All rows are made from the same 13 directions, up to rounding. Whole rows:
[[ -2   4  23 -10  -6  11 -11  -5   7 -12 -10  -2   9  17 -17  -8   0   4
    7   4  -4  -4  -1  -6  -6]
 [  8  11   0   7   1  18   2   1  39   2   8   3  -6  -3  -2 -15   2  -1
   12  -4  -3   2  19   6  -1]
 [ 13 -18   5  11  19  10  -9 -18  13   4   4 -27  15  -2  11  12   4  -2
  -12 -13   9  18   6   4 -10]
 [ -2  -2   6 -18 -12 -11   6  -3   3  -3   2   7  -1  10  -4 -13   2  -5
  -14   5 -13  13   3 -14  -7]
 [-10  12 -11 -11  -5 -26   3  -2  -7  13  23  13  -7   4  13 -17 -12  11
    4  -6 -37  -3  -7  -9  19]
 [ 35   0  17  -3   6   3  -5 -12  18   3  -6  -8  18   6  22   1  13  -3
   -7  -7  14  11 -10  -2 -20]
 [-12  13 -18  -5  -4 -20  14   9   8   4  18  12 -14  10   6 -22  -4   0
   -1 -15 -16  -3  12   3  -3]
 [-13   6   9   6   9   0 -11  -3   6  -2  22   7   7  -2 -21  -7  -1  16
  -29  -2 -23  16   7  -4  -4]
 [  9   6   6  13  11  -5 -19   4  -3  17  -4  12  -2 -18  -3  10   8   7
   -8  -6  12 -18  -4   9  -4]
 [ -1  10  -6  14  -1 -22   7  14   1  11  27  12 -11   4   5 -13  12  12
    3 -19  -2  -7 -16   1   0]
 [ -4  -4  -6 -14  -9  -8  15   0  13  -4  13  -6   0  19  10 -28  -5  -9
   12  -9 -11   4   0  -5   1]
 [  5   4 -11   8   2   2  19  15  23   3  23   6  -7  -7   3 -10  14  -7
   -5   4 -16   8  -2  -4   6]
 [  4  35  10  -4   9  18   5   6  13  -6 -18   4 -11  16  -7  -1 -13   7
    6  -2  13 -10  -1  19 -11]
 [ 13  27  -5 -13   3 -17   0   0  -9   8 -10  24   0  -7  15  13   1   4
  -28   9 -19   2   1  -3  -8]
 [  0 -13  14 -11   2  -9 -16  -9   4   8 -14 -10   4  14  -5   0  10  -8
   -2 -11   0 -17   7  -5 -13]]

Rows cut short, each followed by the rest of it:
[ 10 -16   7  11  12  12   7   6   6  -4  -5 -16   2  -3  -7  12  15 -12
 -17   0  29   9  -8]
[  6 -16]
[ 14   4  12  -7  -1  -7   9  -1   1  10 -18  -2 -17  12   0  16  15  -6
 -13   1  16   4  -9]
[ -4 -16]
[ -9   2 -11  11   4  12  14   4   9   0  11  -4 -16  -7  -7   5  -6   1
  -3   5  -3  16   8]
[ 4 10]
[ 16  18  -4  11  -4 -21  10  11 -10  -3  12  10   4  13  21   4  20  14
   1 -14   5   1 -22]
[ -2 -14]
[  6  11  24  -9 -22   4   3   2   7  -9   3  23  -4   5 -20 -21   3  10
  -5  12  10  19 -10]
[-12  -8]
[ -3   1   1 -25  -1 -11   8 -11  10  12  -7   4 -17   4  -3  -1  -7 -11
 -33   6 -17  19  18]
[-9 -7]
[  4 -19 -11   0 -17 -16   7  -8   7  13   5   3 -17  -7  11 -14   1  -9
   2 -15  26  14  22]
[-1 -9]
[  2  -8  -8   7 -13 -20 -10   0   9  17  17  14  -5 -11   9 -13  15   2
  16 -11 -14 -12  13]
[-11   8]
[ -6 -23  -2 -14  -3  -5  -7 -13   4   6  15  -2  12 -11   6 -29 -18  -8
  -2  -2  -9   9   4]
[-5 12]
[ -1  22 -13  12  -7 -11   3   2 -12  11  -5  14 -26  -3   8  15  -4  16
  15  -8  11  -7   8]
[9 3]
[-21 -22  -9 -14  -3 -15   2  -8 -10  10   8  -5  -8  -5  -4 -11 -16 -10
 -12   0 -13   7   9]
[-6 12]
[  3  -1  -4  -2 -10  -2  15   8   6 -13   7   8   3   1  -4   0  18  -7
 -16  12 -12  19   6]
[-13  -9]
[ -6 -18   9 -16  11  -5   3   2   7  19   4  -8  -9  -3  -7 -19  -9 -17
 -12   1   2  -9 -19]
[ 2 10]
[-12 -10  -6   1 -13   2   8  -8   3  -3  18  -3  -7  -1  -4 -10  -9   4
   8   3 -12  23  10]
[-11  14]
[  6   7  -3  -5   2  18  21  -2  11  -7  -1 -14  -4   7   8  14   0  -6
   7  19 -21  17  -7]
[-9 15]
[-23 -25  -8  -6  -5   8   5   8 -12 -15 -17 -13  -1   0 -22   9   3 -22
   0  15  -2 -10  15]
[-4  3]
[ -2  23   0  -2  -2  10   6   7  20   7   1   9 -19   5  -3 -14 -10   4
  25  -1  -5 -15   1]
[ 8 13]
[ -4  -6   4 -15   6  15  11   8  -7 -22  -6  -8  19   6  -7 -11 -12 -14
 -11  15   5   4 -18]
[ 5 -2]
[-11 -17   2  -1 -23  -5  -4   5  13  -6  15   7   4   3 -14 -25  18  -6
  23   2 -20 -10  12]
[-20   8]
[-35   1 -13  -5   8 -15   0   8 -25   0  16   8  -5  -5 -18  -8 -20   6
 -22   1 -25  -5  -1]
[ 4 13]
[-22   1  -6  -3   7  -9 -11   5 -16  -5 -13   1   1   6 -17  11   0  -2
 -13  -4 -11 -21  17]
[  5 -10]
[-21 -18 -11  18  -8   6  -9  11 -16  -8  -2   0  -2 -13 -18  -1  -1  -1
  25  -3  22 -22  11]
[9 8]
[  0 -10   1  -3 -27   2  15  10   8  -7  -3  11 -16  -1 -15  -5  20 -12
  11  16   5   7   7]
[-18   1]
[  4   4   6  -3  13  11   6 -13   1  11 -11 -15 -16   1   3  14 -19   2
  -9   0  18  15  -5]
[11  2]
[  6  13  23  -9   5   3   2  -4   0  -1  -2  -6   1  20  -6   9   5   9
  -8   9 -15   7 -27]
[-11   1]
[ -3   3 -20  -2   0 -26  13   3   3  12  14   2 -11   7  18  -2   9  -4
  -8 -13 -21   1   9]
[-5 -3]
[ 15 -16  14   4   6  13 -10   3  21  -3  -9  -5  13  -6  -9  -7  16 -15
  -8  -4  28  -6   5]
[  6 -21]
[  5   1   9 -18   6   1   0   1   8  11  -6   5  -4  -5  -3 -12  -8 -11
 -12  10  -6  -7 -11]
[0 6]
[ -4   1  10 -12   2   5  15   9   9  -6   1  -3  -5  12 -17   0  10 -10
 -18  16 -19   7 -11]
[-12   0]
[  1 -14  -9  -1   3   4   6   5   1  -3 -10 -17   3   4   9   7   8 -18
  16   1   1 -16   0]
[1 4]
[ -1 -12   4  -9 -12   4   5  -9  -3  -5   5  -9   4   7   7 -20 -17  -1
  24  -1  12   8 -12]
[-3 12]
[ 13  27   2   5   8  20  -2   1   9  -5  -9  14   3 -14   2   1 -16   9
  -6   6  15   5   4]
[18 -6]
[  4  -3  -7  16   0  12 -19  -8   3   4   5   7  10 -30   2  13   3   7
   8  10 -16   0  18]
[-4 17]
[ -5  -7   8  -4 -13  -6  -9 -20 -21 -15 -10  -7  10  14  -1   3 -12  12
  -1  -9  18  20  11]
[ -3 -16]
[  1  -9 -20 -10   3 -22  -3  -2  -9   2  -8   1  11  -3  20   2   3 -15
 -15  -9  -9  -9  19]
[  1 -13]
[-18   9  -7   9   0   3  16  14  -5 -14  19  -1  -4  11 -15   7   8   9
  -2   9 -27   8  -8]
[-8 10]
[-19   3   2  -2  -2 -13  16  21 -11  -5   1   0 -19  23 -20 -13   2  -3
   0 -11  18 -16 -18]
[  8 -10]
[  3   2   8   8   9  -7 -19  -8   1  25  -9  -8 -13   3   1  24  12   7
  12 -10  -8 -24   1]
[-3  7]
[  8  -8   1  -7  10   3  -3   2  25   3  -7  -9   9   5   2  -3  17 -20
  -6  -3 -13 -14  12]
[ -2 -11]
[  9   7 -22  -2  -6  -1  12 -11   6   4 -10   5 -13 -12  18  21  -1  -6
 -12   8  -9  24  35]
[-4 -4]
[ -7 -12  -1   5  23  19  -1   1  -4   0  -8 -22   3 -10 -10  26  -2 -10
 -15  14  -7  -2  -5]
[ 5 10]
[ -4  -9  18 -10  -1  -3  -8  -6  11   9  -6 -14  -7  23  -7 -17  -2  -4
  20 -17  11 -19  -6]
[ 1 -3]
[ -5 -10  -5  12  24   3 -16  -8  -4  15   5 -16   4 -12   8  -3 -22   4
   3 -21  20 -12  -2]
[24  6]
[ 12 -12 -11   8   4   2 -11  -6  16  13   9  -1  10 -22  17  -3   5  -7
   8  -3 -10  -4  14]
[-1 10]
[-12   9  11 -14   3   8 -11  -6  -7 -16 -10   0  16  12 -13 -10 -20   5
  -4   2  -6  -4   3]
[ 5 -6]
[  2  -9   2  -9   9  -2  -7   4  -6  11 -22 -10  -1   1   3  13   6 -16
   9   4  -1 -32 -10]
[1 6]
[ -8   1  22  -3   2  10  -3  -6 -18 -10  -4 -12   3  15 -15   3 -15  13
   2   4  12   7 -27]
[1 5]
[ 15  -9   8  11   7   8  -4  -3  16  -4  20  -8  23  -4   8  -6  14   3
  -3  -2  -8  13 -11]
[-7  0]
[  3   0 -10   3  -5   2  13  12 -14 -16 -13   3   1  -2   3   5   1  -8
  -2   3  30   1  -1]
[ 10 -14]
[  2  15  27  -6  -7  -9  -8 -15 -12   5  -2   4  -9  19  -7   6  -5  25
  -3  -5   4  13 -17]
[-9 -4]
[ -1   8  11  14 -11  -4   4   4 -13   8   8  18 -24 -11 -18  10   5  20
 -10   7  18  17 -14]
[-4  4]
[ -3 -12  -1 -16 -25  -1  19   2 -10 -19 -20  -8  -5  21  -3   7  11 -16
  14  15   4   7   4]
[-17  -6]
[ -6 -14  23   7   2  15  -8   0   5   3  -4  -7  -9  -5 -34  12  12   0
 -13  12   7   5  -4]
[-8  2]
[  1   9  14  17  -6   4 -14   1  16  -7   5   4   3  13 -18   7  28  15
   6  -9  -8  -3  15]
[ -9 -16]
[ -8  19   3 -11  16  15  -5  -8  13 -17 -15 -18  14  30  -1   0 -16   1
   1 -13 -12  -7  19]
[ 14 -17]
[-16  -8  -2   2   0 -16 -14   3  -1  -3   9  -5  11  18  -4 -18   5   2
  13 -26  -7 -25   9]
[ 3 -9]
[ 12  34  -6   1   8  -9   7  11   1   2   6  12   3  10  20   2   4  11
   3  -6 -17 -12 -17]
[ 5 -1]
[ 14   8  -4  -9  14 -12   8   0   5  20 -17 -11 -16  11  20  22  11 -12
  -6  -5  -6 -15  -5]
[ 2 -5]
[  2 -19  20 -10   2  12 -15  -3  19   1   1  -5  15  -3 -13 -29  -3 -12
   6   1   4 -12  -6]
[-1  3]
[  3 -19  -5 -15  -8 -14  -2   2  -8 -18   6   7  35  -2  10 -25   3 -14
 -17   0  -4   7   1]
[ -8 -15]
[  5  -7 -12  15  -2  -2   5   5  16   2  19  -4   2  -2  13 -12  11  -1
  18 -15   3  -2   6]
[2 1]
[ 12  23   0 -10  18  -5   7   0  -1  10  -4   6  -3  -2  14   6 -12   2
 -28   1  -3   6 -14]
[11 -6]
[ 17   6   8 -13 -13 -14 -11  -1 -13   2  -5  22  17  -7  14  -9   4   3
   5   8  -5 -10 -17]
[-10   2]
[ 11   4   6  -4   2  13   1   0  17 -10 -27 -14   3  21  -2  20  22 -13
   7   2  -2 -11  15]
[ -3 -19]
[  5  31  -1  10   1  -2  -8   3  -8 -10   0  25   8  -5   1   2  -6  22
 -14  -7   9   7   7]
[ 13 -19]
[-11   4  -3  -9   2   0  16   3 -21 -13 -13 -10  -4  15  -7  24  -1  -3
 -14  15 -11   9  -7]
[-6 -1]
[-12   8   9   3 -11  -9  -3  19 -12  -2  11  26  -6  -4 -27 -10  11   9
  -4  10 -10 -13 -17]
[-9  6]
[  1  -3  -4   4  -6  -1   1 -11  -2 -12  -3 -11   7  13   8  13   6   4
   2  -7   0  16  18]
[ -5 -13]
[ 23   9  -1 -10  -7  15  10 -14  20  -6 -13   1   1  -2  19  -3 -11  -6
  -1   5  16  28  17]
[  3 -12]
[ -1   4   9  -6 -11  -8  -9 -26 -18  -4   7   0   9   8   9   3 -18  24
   0  -2 -10  29  -1]
[-12   5]
[-10  -4  -1 -11   6  -9  -8  -8 -18  -7  -9 -16  15  19   6   7  -6   0
   2  -7 -15 -11   0]
[-2 -3]
[  9  16  15  -1  19  -2 -30  -3  -5  15  -9   8  14  -6   4   4  -4  12
   0  -5  -8 -33 -15]
[9 3]
[-27  -1 -14   1   7   2  -1   8  -1 -15  15  -3  12   4 -12 -15 -10  -1
  -1  -4 -26  -8  13]
[5 6]
[ 16   5  14  -3 -11   0  -9 -18   9  22 -16   6 -22  -6   1  23  10   5
   5  10  -4   6  11]
[-16   6]
[  2 -16   3 -22   3  -4   8  -8 -23  -6 -10 -17  15   8  15  -3 -19 -12
  -6   8   7   8 -27]
[-1  5]
